Each new row is followed by what is left after taking away its nearest point in the smallest flat space through zero that holds the last named rows.

z_863:
[[-2.69 -2.81 -6.03 -2.31  0.31  0.31 -1.51 -0.63]
 [-2.39  0.62 -3.53  1.15  0.69  0.65  5.80  0.84]
 [ 6.64  2.03 -0.20 -2.85 -3.83  4.69 -3.07  4.87]
 [-3.16  3.00  1.15  3.99 -0.27 -4.81 -1.04 -1.45]]
New rows:
[ 0.09 -2.52 -2.21  0.93  0.91 -3.58 -2.01 -2.11]
[ 2.37 -1.09 -1.12  1.10  0.24 -1.63  0.38 -0.19]
[-2.27 -2.82 -1.99 -0.87  1.13  1.87 -1.32  3.29]
[-1.82 -1.12  0.96  0.94  1.05  0.69 -0.89  3.13]
[ 0.40 -1.07 -2.15 -0.68  1.05  2.59 -0.47 -3.85]
[ 0.90  1.31 -0.90  0.97  0.13  1.79 -0.28 -3.05]
[ 5.42 -5.01 -0.80 -1.49  0.26 -3.45  0.60  1.85]
[ 3.88 -3.04 -1.33  0.54 -0.16 -5.18  1.33  1.94]
[ 1.94  2.78 -2.46  2.45 -2.89  0.73  1.72 -1.86]
[ 1.87  0.23 -1.17  1.17 -1.56  0.69  0.44 -3.62]

z_146:
[[-2.71  0.31 -1.95 -1.60 -1.14 -0.31 -0.37 -2.92]
 [-3.23  1.62  0.74  0.78  3.02  0.72 -0.11 -1.94]
 [-1.48  3.23  0.28 -2.93  0.82 -2.58 -0.68 -2.59]
 [ 1.14  0.14 -3.30  0.05  1.31  4.61 -0.94 -2.75]]
New rows:
[-0.64 -1.31  0.41  1.18  2.22  4.16 -2.68 -4.26]
[ 0.52 -1.65  2.21 -0.02 -0.31  0.11 -2.16 -1.74]
[ 3.45 -2.10  1.12  0.18  0.30 -3.09 -1.62  3.38]
[ 0.12 -1.59 -0.71  0.10  1.36 -1.28 -2.03  0.00]
[-2.45 -3.13  0.97 -3.49  2.14  1.83 -1.36 -1.08]
[-0.55 -3.23  1.71 -3.65  1.65  1.03 -1.25  0.43]
[-1.14  1.36 -2.02 -2.88  2.32 -0.89  1.98  2.49]
[-1.07  0.21 -2.55 -2.09  1.81  0.09  2.15  2.87]
[ 3.49  1.23  3.34  2.87 -1.02  1.59 -0.93 -2.58]
[ 1.24  0.62  2.92  2.36 -2.55  0.37 -0.71 -3.28]

z_808 (4 x 8):
[[-3.57 -5.01  1.63  0.07  2.51  5.14  0.47  0.56]
 [-0.70 -0.35  2.90  1.76 -2.70 -0.09  2.55 -2.57]
 [ 4.51  0.43  6.48  3.11 -0.13 -4.33  1.09  3.72]
 [-0.94  3.73  0.22  2.13  0.97  0.10  4.38  0.87]]
New rows:
[ 1.88  2.58 -3.69 -3.78 -4.07  3.26  1.42 -0.55]
[ 2.77  0.39  0.03 -2.48 -2.74  3.31  1.62  1.90]
[ 2.94 -1.05 -0.71 -1.91 -3.89 -3.90  4.13 -3.63]
[ 1.77 -2.50 -1.37 -2.34  0.44 -1.29  3.66 -0.07]
[-1.51 -1.70  2.23 -2.96  3.33  2.65 -1.07 -0.21]
[-0.09  1.30  1.93 -2.38  1.41  0.08 -0.14 -1.22]
[ 4.25  4.07  0.46  0.36 -1.71 -3.16 -0.94 -0.91]
[ 0.99  0.79  0.54  0.06  0.44  1.19 -0.50 -0.73]
[-3.74  0.52  2.93  3.05 -1.38 -2.60 -0.54 -0.86]
[-3.75  0.63  0.56  1.66  0.23 -2.13 -2.24  0.30]

z_181, 4 rows:
[[ 1.19  1.19 -2.84 -2.06  7.31  1.59  2.14 -1.04]
 [ 5.20 -2.46  2.30  0.26  1.62  1.38 -2.76  1.59]
 [ 3.15  0.80 -0.62 -1.49  6.00  4.19 -3.95 -0.02]
 [ 1.78  2.18 -0.74 -3.44  1.53  0.95  1.58  1.66]]
New rows:
[ 2.81  1.87  3.33  0.21 -0.94  2.37 -0.17 -0.25]
[ 0.77  1.74  2.15  1.15 -0.22  1.44  1.40 -1.73]
[ 3.34  5.01  1.92  2.14 -0.47 -6.19 -0.88 -0.34]
[ 2.57  5.51  1.05  2.28  1.20 -5.31 -1.67 -1.28]
[-0.13 -4.57  1.57 -1.06 -1.80 -1.24 -2.23  1.48]
[-1.58 -2.58 -0.41 -2.46  0.34 -0.62 -0.94  0.73]
[-0.87  0.32  2.15 -1.44 -0.93 -0.61  0.07 -0.98]
[-0.44 -0.05  1.94 -1.24  0.38 -0.35  0.00 -1.30]
[-0.18 -1.45 -1.33  0.04  0.73 -0.52 -1.88 -0.46]
[-0.04 -0.87 -1.29 -0.86 -0.12 -0.92 -0.83  0.25]
[ 1.48  1.56 -1.88 -1.12  0.15  0.56 -0.86  0.25]
[ 0.99  0.27 -1.55  0.31 -0.54 -0.50 -0.38 -0.31]

z_548, 4 rows:
[[-1.74  3.82  2.07 -1.19 -4.51  4.09 -2.87  2.66]
 [-1.49 -0.15  0.50 -1.77  0.84  5.11 -3.91 -0.66]
 [-5.93 -4.00  3.22 -6.15  2.31  0.79  1.34 -0.19]
 [-4.65 -0.99  0.11  0.55  2.85  2.05  0.38 -1.13]]
New rows:
[-1.23  0.68 -0.57  1.42 -0.42  2.43  0.27 -3.62]
[ 0.05  0.19  0.16 -0.26 -1.56  0.62  1.08 -2.91]
[ 4.32 -2.05 -0.39  4.39  3.37 -0.87  1.34  1.98]
[ 1.29 -1.43  1.95  1.50  1.63  1.27  0.56  3.46]
[-1.80  2.26  1.59  1.31 -0.81 -5.88  2.54 -4.62]
[-0.81  2.24  1.75 -0.49 -0.85 -2.07 -1.37 -5.05]

z_457 (4 x 8):
[[ 2.13  0.31  0.03  1.60  1.69  1.79  0.21  2.29]
 [-0.02  1.84  0.52  3.69 -3.47  0.34  2.90  1.99]
 [-0.21 -0.40 -7.32 -0.55  1.04  6.11  0.29  3.06]
 [-1.36  0.60  2.64  2.37  0.77 -3.02  7.79  6.62]]
New rows:
[-1.72  2.06 -3.37 -0.17  2.93  2.32 -0.24 -3.49]
[-1.27  2.67 -0.50  1.42  2.59  0.43  1.37 -2.53]
[ 1.27  0.84 -0.22 -0.84  1.41  0.51  3.03 -0.63]
[ 1.30  1.03 -0.17 -0.77  0.50  0.56  2.15 -1.82]
[-0.19 -2.68 -0.38 -0.99  0.07  2.94 -1.52 -0.98]
[-0.50 -2.23  1.27  0.04 -0.58  1.46  0.29 -0.03]
[ 0.43  3.55  1.44  3.09  1.69  2.16  2.87 -1.07]
[-1.08  2.54  0.36  0.52  2.21  1.48  1.96 -2.67]
[ 2.07 -0.01  1.34  2.15 -5.08 -4.81  1.56  0.12]
[ 2.64 -1.49 -1.74 -0.34 -1.34 -2.29 -0.17  0.80]
[ 1.75 -1.23  1.11  0.32 -1.91  0.90 -0.46 -0.32]
[ 0.86 -1.76  0.53 -0.72 -1.09  0.50  0.36  0.31]

z_733:
[[ 0.09 -5.65 -1.52  3.30  2.75 -0.16 -1.26  1.65]
 [ 1.21 -8.11  0.99  2.43 -0.01 -2.11  1.08 -0.95]
 [ 0.98  0.03 -0.91 -2.26 -0.59 -1.22  1.49 -0.63]
 [-0.91 -0.21 -1.79 -0.52 -3.95 -1.04  0.07 -5.09]]
New rows:
[ 0.52 -4.52 -3.78 -0.60 -5.12 -5.13  0.62  0.83]
[-0.62  0.08 -0.70  0.63 -3.75 -2.40 -0.97  3.68]
[-0.18 -2.05  0.23 -1.55 -2.65 -0.55  0.44  3.77]
[-1.18 -0.95 -0.45 -0.84 -3.20  0.16 -0.65  2.94]
[-1.15  0.07  3.18 -0.77  5.39  1.70  0.74  3.38]
[-2.03 -0.51  0.64 -1.21  1.97  0.65  0.63 -1.37]
[ 1.61 -1.17  0.04 -0.77 -2.00 -1.78  1.17 -0.50]
[ 0.70  0.19 -0.25  0.44 -0.89 -0.42 -0.34  0.68]
[ 1.09 -2.40  0.51 -3.13  2.42 -0.99  2.79  0.40]
[-1.09 -0.40  0.42 -0.87  1.32  0.77  0.39 -1.02]

z_411, 4 rows:
[[ 5.92 -5.69 -2.64  6.44 -2.04  1.20 -1.85  2.11]
 [ 4.08 -5.37 -6.14  4.08  1.42  3.37 -0.40  2.18]
 [ 6.48 -8.85 -7.19  0.88  5.76 -2.94 -2.53 -0.76]
 [-1.41 -3.33 -2.29  2.32 -1.09  0.51 -4.14  6.70]]
New rows:
[ 2.05  3.43 -1.43 -2.37 -0.23 -1.36  4.20  0.05]
[ 2.07  1.83 -1.62 -1.13 -1.15 -2.03  2.13  2.47]
[ 0.05 -0.98  0.45 -4.01 -2.83  3.09  3.27 -1.88]
[ 0.26 -2.93  0.24 -3.60 -2.94  1.22  0.90 -0.09]
[-2.16 -1.40 -3.46 -0.95 -1.10 -3.21 -0.28  2.46]
[-0.72  0.01 -2.24 -0.04 -2.18 -2.03  1.86  0.05]
[ 2.53 -1.48 -3.23 -0.35  1.09  4.21  3.74  2.51]
[ 1.56 -0.49  0.77 -1.77 -0.28 -0.12  1.80  2.03]
[-3.89  3.58  1.19 -0.16  3.21  1.81 -2.53 -1.77]
[-0.82  1.21  0.76  2.30  2.37  1.34 -3.29 -1.86]

z_374:
[[ 3.93 -0.92  1.82 -1.86 -2.42  0.54  0.73 -3.71]
 [ 2.34 -4.54  4.65 -3.75  1.22  4.26  3.87  0.22]
 [ 1.76  2.86  5.53 -2.93  4.75  1.82 -3.58 -3.71]
 [ 3.52  0.63 -0.12  4.66  3.74  4.39 -6.37 -0.12]]
New rows:
[-1.01  1.31 -4.33  1.17  1.64  1.98  0.11  1.51]
[ 0.24  1.32 -2.42 -1.19  0.80  1.68  1.08 -0.72]
[ 0.98 -1.80  1.99  2.67 -1.75  3.25  2.27  2.31]
[-0.41  1.47  2.20  1.77 -1.43  0.64  0.76  0.57]
[-2.95 -0.86  2.56 -1.03  6.29  1.09  0.32 -1.05]
[-0.89 -1.51 -0.68  0.98  1.53 -0.47  0.71 -2.33]
[ 2.83 -2.61  2.31  4.13 -4.63 -2.16 -0.53 -3.38]
[-1.13 -1.79  3.57  3.11 -0.61 -1.97 -0.30 -0.51]
[ 0.87 -0.97 -4.80 -1.78 -0.78 -3.01 -0.01  1.10]
[ 1.66 -0.99 -2.53 -2.63  1.58 -1.16 -0.94  0.69]
[ 0.43 -2.76 -0.54 -2.15  1.53 -0.37 -1.96 -1.88]
[-0.47 -2.75 -1.63 -1.54  1.10 -1.01 -1.66 -1.03]

z_568 (4 x 8):
[[-2.88  5.20  4.77  0.66  0.87  4.21 -1.09 -0.60]
 [ 0.07 -0.02  1.33  1.35  2.83  3.07  2.08  1.92]
 [-4.37  8.85  8.06  2.41 -0.76  2.38 -1.35 -1.58]
 [-1.99  8.01  1.18  4.85  3.16  2.33  6.30 -2.35]]
New rows:
[-1.39 -2.96  3.26 -2.16 -1.62  2.15  2.44  3.86]
[-1.81 -0.57  0.55 -2.31 -2.64  0.66  3.16  0.71]
[ 1.16 -2.09 -1.56 -0.72  0.91 -1.21 -3.09  3.67]
[ 0.06  1.51 -1.34  0.50  1.21 -0.80 -1.65  1.87]
[-3.26 -0.86  1.52 -2.50 -0.72 -2.97 -1.26 -1.17]
[-2.81 -1.02  0.66 -1.60  1.44 -1.25  1.07 -0.51]
[ 0.42 -3.36 -2.93  1.81 -2.18  1.51 -3.75  1.13]
[-0.38 -0.40 -1.73  3.82 -1.63  1.52 -1.81  0.44]

z_325 (4 x 8):
[[ 1.35 -2.01  0.51  2.60 -3.52  1.35  1.04 -1.08]
 [ 3.42 -1.22 -3.85  7.72 -2.22 -3.00  0.07  4.21]
 [-2.10 -4.43 -1.18  4.27 -1.62 -0.14 -1.54  4.43]
 [ 0.59  0.33 -1.37  4.92 -5.42  4.46  3.89  3.23]]
New rows:
[-1.48  0.29  0.48  1.18  5.50  1.26 -5.99 -3.42]
[-0.32  1.58 -0.40  3.60  2.65  3.59 -3.34 -2.23]
[-6.19 -1.36  1.20 -2.22  0.50  0.66  1.20 -0.84]
[-2.20  0.06 -0.56  0.64 -0.18 -1.66  1.96 -1.19]
[-2.46  0.02 -3.42  0.20  1.89 -1.82  2.78 -0.02]
[-2.08 -1.14 -2.40  0.20  0.62 -1.15  2.94 -1.74]
[-1.35  0.70  0.69  3.21 -1.44 -0.53  2.13 -1.09]
[-2.20  0.88  0.89  1.72  0.24 -1.32  1.18 -1.13]
